The same things were measured in two ways. Each way mixes the same 11 hidden numbers, adds some noise and spreads widely along 5 directions of its own, which tell nothing about the thing.
Some things both ways: the first way, then the second way.
[ 15  30   1 -16  -9  11  25   3  -5 -17 -18   1 -12   9  15  11  -7  15
  27 -20]
[ 21 -17  31  11 -32  48 -11 -19 -26  -6   1 -23   5  45  -5  11  -3  29
 -10]

[-11  22 -16  -3  13 -13  -4  35 -13  11  35  28  -6 -46 -15 -22   5  27
  -5  20]
[-20   9  -2   7  32  -4  21 -14  26  35  -1  27  12 -11 -21   6 -20   7
  29]

[-27   0  32  -8   5 -16  15  25   0  15  -3  16  -2 -34 -14  53 -16  -5
 -17 -17]
[ 17   4   7  29 -19 -10   3 -21   2 -34  -8  -3  -6  41  33 -14  35  12
 -18]

[ 15  22 -31  25   8 -19  -6   6  12  34   0   1 -25   9 -21  37 -21  14
   4   3]
[ 10  -8  -5  25  24  -3   8  -4   2 -21   7  18  -4  -4   9  -7  14  -9
  14]

[ -9  11 -19  22   8 -30  39  51  12  24  16 -22 -39   6 -51  16 -20  23
 -16 -17]
[ 21 -13  35   1  -1  38  -6   2   7 -24  -4  15  18  13  -8   0  -1 -13
   8]

[ -9  10   3 -41   3  10  17  22  -1   0  -4 -23 -16 -25   4 -27 -13  11
 -19  -7]
[-20  -4  22 -11  -2  -8   0  13   8 -11   0   0  -9  38  -1 -20   4 -17
   4]

[-20 -11  36   0 -10   2  29   7 -10  17   9   5  -2 -21 -29 -10 -14 -12
 -17  -2]
[ 14  -1   1 -17 -16   9  -9  -6  -2 -16 -17 -10   2  24  28   5  35  -6
 -29]

[-19 -13  38   2   4 -14  17  -1 -12  -1  11  19 -32  13   4 -15  -3  -9
  14   6]
[ -7  -2  15  -7   1  41   4  25  -6 -16 -11  10 -15 -21  -6  -3  -9  10
  26]

[ 14  -1   6   1 -13  -3  23  36 -27   6  10  -8  -9 -15 -25  -7 -12  13
 -12 -12]
[  5 -13   7   0 -16   6 -10  15  -6  -8 -14   8   9  11   9  11   1 -12
 -26]

[-17 -32  65  10 -12 -11  36  -4 -18 -14  12  17 -13  15 -25  -5  -2 -19
  22 -19]
[ -3  -6   5   5  -7   3  -7  -5  -2  12  28  -8   9  10   6   9   8  39
 -17]

[ 38   3   9  10   1  12  17  21   2  -9  18  -8 -30  35  -8  -1  -5  -2
  27 -10]
[ 24   1  11  14 -10 -14 -11 -46  -1  -5  -1  -8  15  39  16   0   5 -34
 -27]

[ 23  18  -3 -20 -20  27 -10   5   7  -2 -11 -22 -22  18 -15  -4  -2  -7
  14 -18]
[-20   1  21  12   0   0  -3  32  -6 -19 -18  18 -11 -14  14   1   4   6
  14]

[ -1 -13  11  19  24 -16  15  46   4 -26  28 -10 -43  19 -19 -13   5  -3
  -6 -16]
[  3  14   9  13 -10  10   3  -9  12   8 -23  33   7 -65  -2  11 -28 -29
  20]

[ 11  18  13  21  15 -30  34  41  -3   4  11  -7 -26 -12 -41 -25   0  15
   7  -3]
[  2 -14  20   9 -30   1  -1 -36 -11  25  -3   7  20  12  -2   6  12 -14
 -13]

[-22 -35  32  35   0 -10  51  39  10   2  35 -36 -25  27 -80   8 -34  -7
  16 -10]
[  7   1  23 -27 -16  50  -1  11  13 -30 -14  -5  13   6  16  -6  28  14
  -6]

[-15 -16  17   6  -5  -2  26  31 -32 -23  37 -10 -10  -5 -21 -38 -15  31
   5   5]
[-24 -13   3 -14  11   0   7  -4  -5  37   2 -11  10  23 -11  22 -11  -8
 -28]

[-13 -13  31   1  18 -19  44  30   0  -8  -4 -20 -21 -14 -16  -5 -14  -1
 -17 -17]
[ 13 -13  30 -22 -43  27 -16   1  -4 -26  -5 -13  10  19  17 -10  15 -19
 -17]

[ -6   0  -9   2  -6   6  52  31   9   6  12 -43 -32  22 -48 -34 -18   1
  -6 -12]
[ 21   0  27 -34 -13  71  -9  11   8  -9 -23  17   7 -19 -17   9  -4  -3
  20]

[ 11 -15  19 -30 -10  19   2   4  -1  -4   8  -7  -1 -16 -10 -20  -5  -9
  -3 -18]
[  2  -5  -4  19  21 -14   6 -30  16  31  26  26  27 -25 -10  10   3 -11
   0]

[ 26   8  10  -9  -4  23  15 -11   2 -13   3  -8  -6   8   4 -28  -7   1
  20  -6]
[  7  -7  23 -24 -20  47 -13   3 -10  -8  -2 -21   9  16   3   7  -2  12
 -13]

[-20   7  11  -6   4 -11  25  21 -21  -6   1  26   9 -53   3  -5   3  18
 -16 -10]
[  2  -9  15 -13  11  20 -10  -4  -4  18  15   4  20  -9 -10  18 -23   3
   1]

[ 37  36 -20  -7  -8  14  -4  15   9  24  -1  -6 -18  -6 -16  -5  -3   8
   3  -3]
[ 17  -6  35   8 -21  37  -6  12   0 -27  -2  15  -3  30  -2  -4   4  49
  10]

[ -6  -8  -5  19  22   2  20  16  16 -10   6 -28  -5  -8 -26  12 -28   2
  -4  -3]
[ 13  -2  -9 -25 -13   8   1 -39   5  12 -21 -16  27 -17  33  16  37 -53
 -29]

[  1   5 -17  22  -5   6   9  25  -8  -1  36   3 -40  39 -15 -16  -1  13
  12  11]
[  6   5  17 -12  31   6  -1 -13  10  16   2   9   2  25 -13  21 -21   3
   7]

[ 39  10 -16  14   5   8 -14  -6  16  -6  19  -8 -26  50  -4  26 -23  10
  53   1]
[-14   2  -2  14  26 -22   5 -10  11 -14  11 -19   8  28  19 -18  10 -24
  -7]

[ 18   3  10  18  10 -12  -5   1   3   2  15  -2 -32  13 -16 -29   2  -1
  11   5]
[  2 -15  22   0 -16  34   1   4  -5 -10 -14  -1  18 -17  12  10   8 -12
   6]

[ 26  28   7 -24   2  12 -25 -32  -7  14  -3  38  -3 -25  37 -34  11  -2
  10  19]
[ 17 -11  15  14 -14  52   8  -4  -5   1  11   6  -5  12 -17   5  -5  61
  19]

Other things, the second way, with their names:
<310>: [ 31  -2 -16  44   2 -10   4 -36  -3  -7 -19   7  15  -6  26  17   5 -31
 -11]
<397>: [ 14 -14  17 -14  -2  15 -12 -17 -17  -7  11 -19   5  12  23  12   8  -3
   2]
<185>: [-11  -9   9 -11  -5   7  -6  21   2  -2 -10   8   7 -13   8   6  15 -25
  -2]
<183>: [ 10  10  -8  18 -34  -1  -3 -14  12  -4 -14 -11   4  19   9 -12 -15  -6
 -15]
<475>: [-22 -12  -5 -40  14  -5   6  13  16  38  33  16  -2  19 -20   6  16  34
  -8]
<51>: [ 13   4   3  12   0  -6  -4 -14   4  10   2  34  -6 -27  -2  10 -10  -1
  19]
<416>: [  2   8  12  11 -12  24   9  20  26 -10  -9  17  -3  20  -5  -2   9  57
   7]
<278>: [ 15   4  -3   6  26 -27 -16 -19 -17  -5  -2   6  -9  -5  16  18 -16 -48
 -19]
<347>: [-12   5 -12  35  45 -45   6  -6  22  -5  33   1   9 -14  15  -9 -20 -31
   9]
<239>: [  3   4  -8  16  25 -34   4 -28   8  24  21  16  -5   6   2  11 -13   6
   7]
<376>: [-19  13   1   9   1  30  12  10  14  22  16  16 -15  -4 -40 -12 -26  60
  21]
<46>: [ -8  -7   5   7   0  -6  13 -24  -3  21  -1  19  -5  15 -10  -2  11  -2
   5]
<412>: [ -8  24 -16   2 -10 -14 -11  14   8 -26 -10 -16 -25   7  19 -27 -18 -15
  -7]
<425>: [ 13   2 -15  29   0   2   7 -21   8   0 -12  12  12 -27  11   4   3 -22
   4]
<21>: [ 17 -11  -1  16 -18  39   2  -8  -2  24   9  52   3 -52 -40   5 -17  10
  22]
<35>: [  0  -3   7  11  -9  35   6   1   1  -2   6  -4   4  15 -16  -6 -12  25
  -8]
<230>: [ 16  -1   6  23  -5  35  13 -41  17   4  -6  -9  31  31 -16  -8  -1  -8
 -10]
<338>: [ -4  -1  -2  40  -7 -29   1   7   7 -14  12  24  -3 -14  12 -12  -2  -6
  -4]
<442>: [ 19  32 -14  39  -1  -2   1 -26  14 -16  -4  11 -18 -19  12 -18 -17  18
  29]
<124>: [ 16  -6 -17 -17 -17  13  -4 -30 -10  20 -18 -15  15 -19  36  33  31  -6
 -19]
<73>: [ 12 -14  10 -10 -29  27  -3   4   8 -13 -13  12  25 -30  21   5  27 -16
  -4]
<382>: [ 43  -9  -3  39 -18  38   5 -24  24  -5   4   7  33  13 -10   6  -4  16
  -9]
<216>: [-19  15 -15  11   8 -27  -3  12  10  -4   0  -3 -12   5  11 -14 -18  -7
  -4]
<56>: [-55   1  10 -27   1  -8 -12  59   0   0  -3  -1  -8 -19  -5 -15 -15 -30
  -6]
<176>: [-14   0 -11   3  34  -9  -2  17  -9 -23   9  -6 -24 -10  16 -14  -2 -27
  24]
<498>: [ -9 -17  17 -11 -11   9   5  -6  -2  21  24   4  -1  21 -10   4  13  30
  -1]
<65>: [ -6  -1  -5   8  18   4   0   9   5 -10  27  -5  -2   8  -2  -9  -8  16
  -9]
<286>: [ 24  -2   2 -18 -17   4  -1 -62  10  32 -12  -8  35  30  19  21  29  -8
 -22]
<257>: [-12  -1   3 -23 -12 -22 -25  25 -15   0 -14  10  -2 -40  32  19  -7 -36
 -15]
<386>: [ 25  -4   6   4 -26  25  -4 -31 -11  12  -1  17  -6   5  -8   6   3  21
   6]
<495>: [ 19 -15  -4  14  -2   8   3  -5  -6  -1  11  15 -10  23   0  11  14  30
  -8]
<453>: [ 13  -6  -9  42   8   2  13   0   1 -26  -2  10 -11  -2  13  -5  -2  -3
  15]
<429>: [  2  10  -7  24   9  13   6  -4   5   1   7   5 -18  -3  -6  -4 -13  36
  32]
<441>: [-22  -6  -2 -13   9  -9  -6  -2   1  34  15   0  15  -1  -6  10  -7  -4
 -11]
<289>: [ -7   0   5   7  33 -14  -4   6   4 -28  24 -16   7 -16  33  -8 -14 -18
  12]
<266>: [  2   8  -4 -16  -8  25   3 -19   2 -10 -31 -11   8 -20  15  -9   6 -55
  -3]
<152>: [  5   2 -15  -1  -2  26   6 -15   6  -1   6  -2  -9  28 -12 -24  10  19
   7]
<140>: [ 20  -9  -2  51  -2  21  16 -13   8  -5  21  28   0 -30 -13  -4 -12  25
  31]
<161>: [  8   6  -5  23  23   0   5 -11  21   1  26   3   3  17  -7  -3  -9  27
   7]
<468>: [  4  -1  -7 -16   0  11   2 -10   5  16   5   8  -1   4  -2   5   3  15
  -3]
<432>: [  1  -1  -5   4  14   1  -1  -4  -8   3  -6   0  -8  14  -1   6 -16  -8
  -4]

Some of these things the first way, each followed by its name:
[-12  -7  -2 -15 -24  14  28  34   0   9  26 -37 -18  10 -67 -18 -22   4
 -14 -20]	<416>
[  9  19 -13  25   8   1  11  -6  10   0 -22 -11 -20  10  -4   1  -9   6
  16   2]	<397>
[-17  -3   4   6   3 -18  21  11   2   6  22  20 -16   9 -14  23 -11   9
   0 -13]	<161>
[ 11  -5  26 -18 -10  10  37   7  -5 -21  35 -10 -20  27 -28 -51  -9   4
  28  -9]	<376>
[ 11  -7   2  19   6 -10  15  18  -2  -6  15  -2 -29  30 -21  20 -15  -2
  21 -11]	<425>
[ 13   9 -12 -15 -14  37   6   7  -3 -18 -22 -21  -3   3  23  18 -13   7
 -14 -29]	<278>
[  4  20  23   9  12 -10  10  -4  12  12  20  38 -14 -14 -11 -35  21 -12
  -9   0]	<442>
[ 14   2 -22 -55 -14  26   6  14  -7   0  -1 -14  17 -43   4  -8 -16  15
 -32 -32]	<382>
[ 30   5   0  -1  19  -1 -20  -5   8  18  -1   1  -9 -25  -2 -14  -3 -14
  -8   5]	<73>
[ 22 -18  16  31   8   6 -15 -17  10 -11  18  -5 -23  27  -9 -28   2  -6
  21   5]	<289>
[-23 -18  30   6  -6 -10  49  53 -22 -12  11 -25 -33  15 -38   8 -24   1
  24  -3]	<46>
[ -8  -3  30   3  -5  -9  56  12 -19  15  23   9 -11  -3 -35 -25 -20   2
  26  13]	<152>
[ 19  17 -21 -15   5   5   0   2  19  14  -3 -39  -9 -29 -27 -61  -7  17
 -43 -16]	<140>
[ -1   3  16  13  -3 -15  -2  11 -17  23  21  34 -11 -31 -14 -23  11   4
 -26   4]	<310>
[ 37  12 -25  -3  -7  29   4  12   8 -12 -14 -35 -34  37  -3  -5  -6 -12
  16 -18]	<51>
[ -8 -29  35  -8 -20  38  14 -14 -22 -24 -19  -5   4  -3   5  -2 -10 -32
  22  -3]	<124>
[ 19  -5  25 -22  -7  16  14   2 -10 -11  27  -6   0  -9  -4 -44 -10  11
   9  -7]	<35>
[-22  -4  -1   9 -12  -2  48  43 -28 -16   2 -16 -16   7 -23  24 -26  22
  11 -15]	<432>
[-11   2  12  12  -5  -6  66  45 -11  -4 -11 -24 -24   4 -37   7 -17   1
   9 -16]	<386>
[ 23  -6  22 -13  -7  23  -9  -6 -22 -17 -22   9  -6 -18  29 -24  14 -24
  -7 -12]	<257>
